The rows are grouped in 4 different ways at once. Each group adds its own fixed numbers to the row, and there is some noise. The rows also spread widely along 13 directions, which tell nothing about the answers.
Known rows, each followed by its group in each grouping:
[  7 -14  -1   6   7   1  14  25   4 -11   3   8  -6  -7   0   5  -6  -4
   9   8  -4   0   2   1   9 -11  -3  -3   2  -2  -3   9] => tufo R j_230 (0)
[-18  -1  -3  -9 -11   5  -8  -3  -1 -15   2  10  23   7  -9   8  12  -8
  -3 -10  14   4  -2   0   9   1  16  -8  -9 -18  -8  11] => mepo A j_912 (5)
[  7   4  -4  10  -6 -14   8   1   4  -5   4  -4  16   4   2   4  -3  -8
  14  -1  -1  12   6 -21  -4   0  21   3  16   0  -7 -11] => Lunus R j_849 (4)
[  9  20  -4  -2   3 -10   6  -1  -7   9   8 -15  -3   2  28  13   0  17
 -22  24  -7   7 -11   6   2 -11  17 -21  25  -9  32  -5] => zesos M j_230 (3)
[ -3   2   9  -3  -5   5   1  11   5 -11   2  11  -6   5  -5   4  -4   0
  -7  -2  -3  -5  -5   6  15  -8  -4 -15   2  -6   8  20] => zesos Z j_425 (0)
[ -3  16  12   7 -10   2  -7  -7  10   0  -3  -9   5  -5 -15  -8  -1 -12
   3  -6   9 -19  11   6 -14  -3  -6   0 -29  -1 -10  -2] => mepo Z j_268 (3)
[ 10 -16   4  -3  15   6  -7  -7   1   3  -9   9 -21 -11 -10   1  17   5
  -5   8   8  -6   4   3  -7   8  -9  19   2  -7 -10  18] => tevu A j_912 (4)
[-1 -3  1 -5  7  7  4  5 -3  4  1  3 -6  0 -3  0  1 -6 -3 -1 -1 -2 -8  3
  4 -5 -9  1  0  6  0 -1] => tevu M j_268 (5)
[ 17   5   4  -1   6   5  -6  -1   3  -2  -6   8 -27   0  -4   1  -3   5
 -13   6  -8 -12 -12  10   8   3 -12  -4   7   0   6  21] => Nezu R j_425 (1)
[  5 -11   6 -22  -9 -13   1 -14   3 -38   0  -6  10  -1   0 -12  27  12
   8   9 -15 -13  -5  16 -23  11   2  15   8  -9 -29  12] => Nezu Z j_421 (2)
[ 10  13 -22   6   2  -4   6  -5  -2  10  -1 -16   5  -6   1  -5  -8 -10
   4  -1   2   9  -5  -2   1   0   8  10   1  -1 -11 -21] => tufo M j_849 (1)
[  1 -17   1   0   4   8   6   8   0  -8  -1  11 -10   3  -1  10   1   4
  -4   3   4  16   0  -5  18  -5   2   1   4  -8   7  13] => Lunus Z j_421 (2)
[ -7 -10   7   0   9  32   2  13   6   9  -3   5 -18   4 -14   0 -22 -15
 -11 -14  -1   3  -1   5  20  -7  -8  -9 -21  -7   3  24] => zesos A j_912 (5)
[  0   0  -4   2  -4   7   8  -3   3 -13   4 -11   0  -1   6   9  -1   2
  -4   9   2   8  -1  11   4  -8  12 -15  -2 -15   2   1] => Nezu M j_230 (1)
[ -1  19  -4 -11   1 -11   7   3  -9   3  -2  -4  26   4  -3  -7   8  -9
 -26  -1  -2  -6 -17   6  -3  -3  -3   0  -1  -5   6 -10] => tufo Z j_425 (5)
[ -5  -1  -1  -5  -3  11  11 -10   0   9   1 -18   0  14   3   3 -16  -6
  -6  -3  -4  16  -8  -7  10  -6  14  -7   2   2   5 -12] => mepo M j_425 (2)
[  4 -12  -3 -15   3   2   5  -3   1 -12  -8 -15  -5   0   8 -14  -2   5
  -3   5 -25   2  -9  10   0   3  -6  12   9  -4  -9   8] => zesos M j_230 (3)
[ -1   3  24   0  -9   9  -4   0  10 -16   1   8 -15   5 -16   7   3  -3
   0  -2   8 -12   4   4   6  -5  -9 -17 -14  -4  -1  19] => mepo Z j_421 (0)
[  2  12  -2   3  -7   0  -7 -11   8  -1  -7 -21  -3  10   3  -2  -9  -6
  -3  -9  -6   5   0  -2   6   0  10 -13   1  -3   1   3] => tevu A j_230 (5)
[  0  15   1   6 -12  10  -3 -24  -3  -5 -10 -18 -11  -1 -13   2  -3  -9
 -11  -3  14   7  -4   4  17  -8 -18 -11 -13  12  15 -22] => Nezu M j_230 (3)
[-11   6   0   1  -8   3   1  -4  -2  -2   7  -5   3  -5  -2   4  -1   2
   6  -4  10  -1   6   6   0  -4  -1  -8 -10   4   9  -7] => zesos A j_421 (5)
[-12 -10 -11  -8  -3  -4  12  10 -12 -14  11   5  12 -10  10  -2   4   5
  10   3   5   0  -5  14   6  -9  -9   3  -1   9  10 -19] => tevu M j_849 (2)
[  0   9  14  -7  -9 -14  -9  10   7 -18  -5   4   9   3   4   2  14  10
 -21   1   6  -2   8  10   3  -1   7 -15  -4 -29  18  27] => zesos M j_421 (2)
[ -7  30 -10   8  -8   4  -1   9  -1  -4  17   7   3 -13  -3   3  -3  -9
  -2   3  16 -23  -4  24   2  -9  -5 -17 -23  -8   3   1] => tufo Z j_849 (4)
[ -7 -36  16 -15  13  19  30  19  -4 -11  10   6 -11  -3   0  -4  -9  -3
   7  11 -22 -13 -12  10   1 -14 -23   3  -5  14  -1   1] => mepo A j_230 (0)
[ 13  20   4  13  -7  -8  12   1   7 -19  -5 -10   9   2 -11   6   5  -8
 -10   5  13  10   1  -1   5 -14   5 -19  -2 -11  10  -9] => Nezu Z j_849 (5)
[ -6   2  -4  -4  -3 -12  -1  -4 -10   7   1  -7  15  -4  10  -1   2   5
  -9   1   3   0  -1   2  -3  -1   2  -1   0   5  13 -14] => tufo A j_912 (2)
[  9 -10  -9  -7   5   1  -2   1  -3  -6  -9  -2 -18  -3  10   1   3  10
  -7   9 -13   8 -14   8  15  -1  -9   4  14  -1   1   8] => tufo M j_268 (1)
[ -5   7 -17  -4  -3 -11   0  -8  -9   9  -1 -10  20  -1   9  -2   0   1
  -2   1   3  12  -6  -4   1  -1  11  13   4  -1   7 -24] => mepo M j_849 (3)
[ 16   1  -5  -3  10 -10  13  -6  -5  11  -7 -18   3  -7   9  -7  -2   9
 -11  16 -12   0  -5   4 -15   0   1  17  11   6   8 -16] => Nezu R j_425 (3)
[  4   9   9  20   4 -11  -5  16   5   7   5  17  -5  -6  -3   8   0   5
   2   0  14  -9  16  -3  -1  -5  -5  -9  -8  -1  15  12] => Lunus Z j_849 (5)
[ 12  18 -10   8  -2 -20   3  -3  -5  11  -9 -24   4  -5  20   0  -4   7
 -13  11  -6   8  -5  -3   2  -9   4  -4  13   8  23 -24] => tufo A j_268 (3)
[  1  11  -3   6  -7  -8   8  -9   4   0   0 -21  14  -8   1   2   1   1
   4   5   9   2  13   0 -14  -6  15  -1  -3  -4   3 -17] => zesos A j_425 (3)
[  4 -10  -3  -6  13   1  12  14   2  -3   9   9   9  -6  -2  -4   4   2
   2  12  -9 -14  -3  13 -19   0   8  16  -1 -12 -15  13] => Nezu Z j_425 (3)
[  5   4   7   0 -10   8 -10 -20  10  -8 -11 -13 -15  11 -17  -8 -10 -13
   7 -14  -9   1  -5  -8   8   3  -8  -1  -2  14 -17   1] => Nezu M j_268 (3)
[ -4  10  28  -3 -19  -7 -13 -33   1   3  -6 -25 -11  17   4   0  -9  10
 -11  -9  -9   5   5 -12   6  -2 -10 -23   6  19  27 -10] => zesos Z j_230 (2)
[ -1  21   3   7  -8 -12 -12  -1   5   4   6  -2   1  -7   9  -5  -7  10
  -1   0  -3 -24   5  19 -13   1  -4  -8 -12  -1  11   6] => Nezu Z j_849 (0)
[  1  -8 -13   6   9   6   6   8   1  11   4  -4   7 -10  -1 -10 -13  -8
   9  -2  -2  -5   7   8 -12   1   4  23 -19  -4 -13  -2] => Nezu R j_230 (2)
[  9   2  -6  -1  -6   1 -16 -11   5 -15 -36 -15  -1   0 -14  -9   9 -11
 -28 -10  13  19   4   4  26  -1 -11   9 -16 -23   9   8] => tevu R j_230 (2)

New rows. What belongs after each?
[-20   4   9 -12 -17  12 -17 -14   1 -17   2  13  -4   8 -25 -10  -3 -20
   8 -28   7 -14  -9   2  18   6 -26  -4 -17  15 -11   4] => tevu M j_849 (4)
[  0  -1  14  -5  -3  -8   1 -12  -2  -4   4  -1   4   2   3   6  12  10
  -6   5   0  -2   3  -3 -11   3   3  -3   7  -2   5   0] => Lunus Z j_421 (1)
[-12  -4   5  -7  -6  -1  -5 -10   0 -11   3   6   9  -6  -7   5  17   6
  -2   2  16  -7   9  10  -6   1  -2   1 -10  -9   1   4] => tevu Z j_425 (4)
[ -7   5 -10  11  -7  11   5   3   4   1   7  -9  -2   2   5   7 -15  -4
  13  -1   2   8   1   2  10 -12  12 -12  -8   1  -1  -5] => mepo Z j_268 (5)
[ 15   1   7   0  10   9  15   3   6   4  -5 -11  -7  -2 -19  -6  -3 -22
  -5   1  -2  -2  -4  -3  -8  -4  -5   5  -5  -1 -23  -4] => tufo M j_912 (0)
[  4 -13   6   0  -1   7   1  -6   5  -8 -10  -9 -12  -4   2   4   0   4
  -1   8  -2   9   5   0   6  -4  -4   4  -4  -4   2   5] => mepo R j_268 (4)
[ 12   6  -1  14   6  -5   5  10   0  13  -6   0 -10  -5  -1  -2  -9  -7
  -2   2  -2  -1  -2 -10   5  -8  -8   5   4  15  10  -9] => Lunus A j_268 (3)
[  0   5 -11  -3  11   2 -13  -3 -10  26   5   5 -17  -3  18  10  -2  21
 -14   8   1   5  -5   9   8   2   0   2  10  -7  23  10] => zesos M j_849 (5)
[ -2  10 -22   0  -3  -5  -4   2  -2  -3  -7  -9   8 -14   4 -18   0  -6
   5  -4  -2  -9  -5  17  -2   0  -8  17 -10   2  -8 -12] => tevu M j_268 (3)
[  8   3   1  -2   3   6   1  -6  -3  -6  15  12 -12   0   1  23  12   5
   3  18   7  -3  -9  -1  -1   0  18 -12  18  -9  -9  12] => mepo R j_912 (1)
[ -1  13  -9   4  -1  -9  -1  11   3   8 -10 -12   8  -6  11 -13 -14   0
 -13  -4  -5  -8   1  12   3  -6  -2  -2 -10  -1  22  -3] => tevu A j_425 (3)
[  1  -1  -4   3  10   4   2  11  -3  12   1   6   5  -7   1  13   5  -3
 -16   8  20  10   6   1   5 -10  10   1  -9 -18  15   1] => tevu R j_268 (2)
[ -3   7  18   0 -12  14   2 -36   2  -2   5 -25 -10  -3  -8   1  -6  -1
   1   1   4  -8   6   6 -13   0 -10 -12 -14  16   0 -18] => Nezu R j_912 (4)
[ -8   9   2  -1  11  10  11  14 -11  15  21  21  -7  -7  -7   5  -4  -8
  -4   4  10 -24 -14  12   0 -12 -16  -6  -5  17  11  -8] => tevu Z j_425 (0)
[ -5 -14 -12  -6  -2  16   1   1   0 -15  -2  -5 -11  -7  -1  -1  -9  -1
   5  -1  -1   5  -1  17  17  -4 -10   4 -16  -9  -7   9] => tufo R j_849 (2)
[ -3   3   8  -4   1  -4   5  -8   7   6   3 -19  21  -7   2   4   8   4
  -9   9   7   2  20   7 -27  -3  21   5 -14 -31  -3   0] => zesos Z j_849 (0)
[ -1   4  17 -11 -15  -1  -7 -14   5 -21  -4  -8  -8   3  -2  -8   3   5
  -3  -1 -14 -15  -5  13  -2   2 -13 -11   4   3  -5  13] => zesos Z j_912 (0)
[ -2  -1 -12  -1  10  10  12   8  -8   6   4   8  10 -12  -1  16  16  -3
 -17  18  19   8  -5   9   1 -13  11   7 -10 -26   5  -4] => mepo Z j_268 (1)
[  0   5   5  -1 -15  -3  -2  -6   3 -11  -3 -10  -5   3   0  -6  -4  -1
   6  -7  -6   0  -2   0   8  -5  -8  -7   4  12   2  -5] => zesos M j_268 (2)
[ -5 -17   3  -2  -5   2   6  17   1 -27   8  25   4   2  -9   9   9  -3
  12   1   7   2  -4   1  14  -9  -1  -7   2  -1  -6  12] => Nezu M j_268 (2)
[  1  -1  -5  -5   6   5   6  -2  -3   2  -1  -2   3   4 -11   5   2 -10
  -7  -2   7  13  -7  -5  10  -3   1   1  -1  -8  -5  -5] => tufo M j_849 (5)
[  2   6 -11   2  -1   3   1   9   3  -7  -3  -2  -2 -12  -9 -12  -3  -9
   3  -5   7 -10   1  18   4  -2 -15   8 -23  -5 -10   2] => tufo M j_849 (2)
[  4  -7   7  10  14 -11  -4  21   6  17   0  17   5   5  -6   1  -8  -5
   0  -5  -1   0  11 -17   0  -1   7   5  -3  -5   4  17] => tufo Z j_230 (3)
[ -4   2  -2   1  -3  12  16  -3  -3  -5  14 -10  -6   0  -1   7 -11 -12
  12   4  -1  -3 -10   0   5 -13   0 -14   4  17  -2 -21] => tevu A j_230 (0)
[-11 -17  -2   0  -3  16  -3   0   5 -10   1   1 -11  -4  -2   3  -7   2
  12   0   1  -2   6   8  10  -4  -3  -1 -17  -4  -4  13] => mepo A j_230 (3)
[  8  -7  -4   4   0   1   4   3   5  -5 -16 -14 -11  -7   0  -3  -3  -1
  -3   2  -2  12   2   4  13  -8  -9   5  -3  -1  -1  -2] => tufo M j_268 (0)
[-17 -18  -9  -9   2  -6  15  30  -7 -11  13  16  28  -4   4  -8  -5  -7
  16  -2 -14  -8  -9   4   0  -8  -3   9  -2   8  -8  -5] => tufo Z j_268 (3)
[  5  -7   3   6   2  -9  12   1  -4   6   3  -7  -2  -2  11  13  -1   9
   3  14  -3  13   1 -11   2 -13   4  -6  16  10  12 -16] => tufo Z j_268 (0)
[ 11   1   5  16  -7 -10  -2   6  16 -16 -13 -14  -1  -5   7   3   1   7
   3   4   0   7  23   0  -3  -6   9  -8  -5 -15   3  15] => Lunus R j_268 (5)
[ 20  14 -11   6   8  -9  11  -6   0  13  -4 -18   1  -9   7  -4  -1  -4
  -8  10  -4   2  -3  -3 -13   0   9  12   9  -4  -2 -17] => Lunus A j_849 (1)
[  6   9   2   9 -12  -3 -17 -25  10  -7 -18  -9   0   5 -24   2  10  -6
  -1 -14  21  11  14  -8   5   7   2   3 -10  -5  -9   1] => Nezu M j_425 (5)
[  4 -17   2  -8  11   2   0   2   2   4  -2   1  -3  13   6   9  -2   6
  -9   5 -14  21  -3 -15   9   0  19   5  22 -16   1  19] => zesos Z j_230 (3)
[  2  -6   2 -12  10   3  -1  -7   0   8 -11 -17  -7  -2  15  -2   1  13
 -28   9  -6  10   1  12   1   0   1   4  -2 -22  19   9] => tevu M j_849 (4)
[ -6 -13   1 -30   2   7  -6 -19   0 -10  -5 -19   5   5  15  -7   0  15
 -19   8 -26   0 -12  21  -8   9   5   9  -2 -21  -3  16] => Nezu R j_849 (3)
[  2  -1  -3   1 -11  -8  -3  -4   5 -19  -7  -7   3   3   3  -5  -2   3
   7   0 -12   4  -4   1   5  -2   2  -1   7   4  -3   2] => Nezu Z j_268 (3)
[ -9  10  10  18 -12 -18  -1  13   9   2   2   0  18 -13  -2  -8  -8   4
  14 -10  12 -18  29   6 -15  -7  -4  -4 -23   6  13  -4] => zesos Z j_425 (0)
[ -6  -2   2 -18  -5  -5   8   2 -11 -19  21  13  -1   2  10   8   8  13
   7  14 -13 -16 -22   7   1  -5  -1 -13  29  15   5   1] => zesos A j_425 (3)
[  9  14  -6  -1   5  -1  -3   1   1   2  -1  -8  -4  -5   0  -5   0  -2
  -8   4  -3 -12  -4  14  -6   2  -4   3  -9 -11  -6   8] => tufo R j_849 (5)
[  1 -12  22  -5  -1 -11   6   3  -3  -5  -2  10   2   7  -5   0   6   4
  -2   1  -4   3   0 -15   2  -1 -10   3   9  12  13  -4] => mepo Z j_421 (4)
[ 2 -3  7  2  2 -4 -1  1  1 -4  1  6 -4  2 -3  9  9  3  3  3  5  2  2 -6
  3 -6  0 -6  8  4  4  2] => tevu Z j_268 (5)
[-10  -3 -14   8   2  11   2   8  -2   9  10   7   6 -13  -6   3  -8 -10
  19  -1  13  -5   6   3   0  -6   3  13 -21   1 -10  -9] => mepo R j_268 (3)
[ -3  -3  -5  -1  -9 -12  -4   6  -5 -18 -21   2  16  -6   2  -8   4   0
 -12  -9   6  10   1   4  19  -4 -13   0  -3  -1  22  -7] => tevu R j_912 (1)
[ -2  -3   5   0  -2 -15 -11   2   0  11  -4  -2  -4   0  12 -18 -14   8
  10 -11 -20 -14   2   0  -5   4 -15   9   2  25   8  -3] => tevu Z j_268 (2)
[ -8  14  -7  -3 -12   2 -15 -15   3  -4  -8 -24  -6  -5  16 -15 -12   8
  -8  -6 -11 -13   0  27   2   3 -10  -7 -17  -4   9   5] => tevu Z j_230 (1)
[  3  -5 -10   4  -1   5   0 -12  -4  12 -19 -11   4   3 -10   8  -3  -5
 -14  -7  19  37   9 -18  23  -5   8  12   0  -8  16 -16] => zesos R j_425 (2)
[  3   7   3  -3   2   2  -8   0   4   3  -4   2  -5  -1  -6   2   7  -7
 -10   0   5  -5  -4   4   1  -2   1  -1  -1 -10  -5   8] => tevu M j_268 (0)
[ -3  10 -19  -7   2   3  11  18  -8 -14  12  17  12  -1   7   9   7  -4
 -14  13   1  -3 -24  13  13 -10  10  -6  12 -16   3   9] => Lunus Z j_425 (3)
[ -7  23   1  13 -14   1   2   9   3   0   9   2   8   2 -11  -4 -16 -18
   5 -16  15  -8   3   2   7  -8  -1 -17 -22   9   9 -11] => Nezu M j_421 (2)
[-14  16  -7  12  -9  -6 -10   1  -4   8  16   5   1  -7  12   7  -8   3
   9  -3  12 -15   6   7   2  -5   2 -16  -7  10  20  -7] => tevu A j_230 (4)
[ -8  18   0  13  -9  -7  -3   4   0  10  12   5  11   1   0   8  -9  -1
  10  -5  15  -9   9  -3  -1  -5   8 -15  -9   8  14  -8] => mepo R j_425 (5)
[  8   5   3  -5  -5  -1 -14 -16   4   9 -18 -23  -7   7  11  -5  -7   5
 -18  -1 -12   8   0   0   5   2   6   4  -2 -10   9   7] => mepo R j_268 (2)
[  2   8   1  -5 -11 -11 -16 -13  -2 -17   0   7  -5 -10   3  -3  13  11
   3   1   0 -20  -3  13  -4  10 -15   2   3   3  -3   8] => Lunus R j_849 (1)
[ -2 -21  14  -9   5  -1   9  -5   2   2   6  -7   0  14  15  14  -2  14
   0  10 -14  16   3 -14  -2  -2  21  -9  18  -6   6   4] => mepo M j_230 (1)
[  5  -7  -8   6  -1   3  16  10   0 -12  -8   1   1  -4  -1   5   2   0
  -2   9   7  15  -1   0  16 -12   2   2   2  -6  10  -4] => mepo Z j_425 (4)
[  7   2   1   6   0  -5  -8 -10   2  15 -25 -10  -3  -5 -13 -13  -4  -2
 -13 -11   5   7   9  -4   6   0 -17  21  -9   3  10  -7] => zesos Z j_425 (0)
[ 14 -21   8  -9  20   4  31  22   0  -9   1  -1  -3  -3   1  -9   0  -3
  -2  21 -25  -5 -12   3 -10 -10  -6  15   7  -1  -8   2] => mepo Z j_230 (3)
[  4   0  -9   5   1  10  19   6   4  -6  13  -3  10   0  -8  14   5 -17
  15  11  13  11   1  -7  -4 -12  28   0  -1 -14 -24 -10] => mepo M j_268 (2)
[ -9 -11   5   7  -5   3  18  21   2  -5   6   3  11  -1  -6  -5 -16 -12
  16  -9  -2   2   8  -5   5 -15  -5  -2 -12  13   4 -11] => zesos Z j_268 (2)
[ -5 -23  23  -1  -8   7  -7 -12   7 -16 -13   3  -9  12 -16   5   0   2
  -6 -10   5  16  10 -10  20  -4 -12  -9 -10   0  11  12] => Nezu Z j_230 (2)
[-11 -15  -1   1  -6 -15  -9  13   0  -5   6  14   7  -5  15   2   0  23
  19  -5   0   3  17   1   1   6   7   3   5  -1   9  13] => zesos M j_421 (1)
[ -9  -7   4 -10   7   2 -14  -2  -7  13   5  19  -8   4  -4   4   4   2
  -9  -4   0  -8  -8  -1   8   7 -11   5   1   2   3  15] => tufo M j_230 (4)
[  7  14  -3   5 -12  -1  -7 -21   1  -2 -18 -17   6  10 -10  -1  -1 -12
 -19  -9   8  22  -3 -10  14  -1   9  -4   0  -6   5 -10] => Nezu Z j_912 (2)
[-13 -11  -2  -8  -8  -5  -1   2  -2  -9   0 -11   8  -7  24  -6  -7  18
   6   7 -16  -7   3  17  -3  -4  -3   2  -7   3  12  -1] => mepo R j_268 (3)
[  9  -1  21  -4   7   4  14  -4   1  -3   5   0   4   0 -13  15  13  -2
 -17  13  14   3   5  -3 -13  -6   6 -10  -5 -14   8  -3] => Nezu R j_421 (1)
[ -5  21   1   8 -16   9  -5 -19  -5   0   3  -9 -10   2 -13   6  -6 -12
  -3  -8  17   4  -3  -2  18  -9 -11 -17  -9  13  12 -18] => zesos Z j_230 (2)
[ 11 -21   6 -17  16   1  14   4  -4   4  -6   0  -4   6   7   2   7   5
 -13  18 -23  10 -18  -7  -1  -4   4  17  24  -5  -4   4] => mepo Z j_268 (0)
[-16 -16   9   1 -12  21   2 -17  -2 -12   2   0 -10   0 -14  10  -6  -2
  10  -7  13  16   8  -6  19  -7 -10 -10  -7  12   3  -8] => zesos Z j_912 (4)
[  3 -12 -14  -1  13   0  12  16  -3   2   2   2   6  -8   4  -9  -1  -5
   3   5  -5   0  -2   7  -3  -4   1  20  -3  -6  -7  -2] => tevu Z j_230 (2)
[ -9  25  -7  21 -14   5  -5   5  10   0   6  -5   6  -7  -8  -5 -16 -13
  16 -13  17 -14  16  13  -1  -7   1 -11 -37  -4  -3  -2] => mepo Z j_849 (5)
[-14  -9 -21   4 -10   9   6  -1   2 -13 -12 -26  14 -16   5  -8  -5   0
   7  -3   5  13  14  21   6 -11  -5   7 -31 -10  -5 -13] => tufo Z j_268 (5)
[-10  21  -6  11  -7  14  -3  -3   0  11  19  -2  -2  -8   3  13 -12  -4
   5   2  16  -8   8  10  -2  -5  15 -18 -13  -7   4   1] => zesos R j_912 (4)
[ 10  13 -13   2   0  -1  10  -1  -8   3   0  -9  -3  -6  -5  -9   0 -12
  -3   2   0   0 -13   2   4  -5  -9  10   5   9  -3 -19] => zesos M j_230 (2)
[  2  23 -17 -10  -4 -11 -20 -30 -18  22  -3  -5   0   0   5   1  13   2
 -11   3   2  -4 -24  -7   1   8  -1  17  19  17   4 -23] => mepo A j_268 (3)
[  8  -3  20  -7  -2 -13  10   0   3 -17  -5 -11   0   0   3 -10   0   2
  -3   5 -16  -8   0   2  -8  -3 -14  -4   6   8  10  -5] => tevu R j_849 (4)
[ -4 -12   5  -2  -8  -2   4  -2  10 -14  -4  -6  12   0  -6  -4  -1  -1
  15  -6  -1  -3  12  -2  -9   0   9   5  -9  -3 -13   1] => mepo A j_425 (1)
[  5   3 -13  -9   4   0 -16   2   4   5 -12  -6  -3   8   7  -5  -9  -4
 -13  -4 -20   5 -13   2  12   6  11   7   6 -18  -9  24] => tufo R j_268 (3)
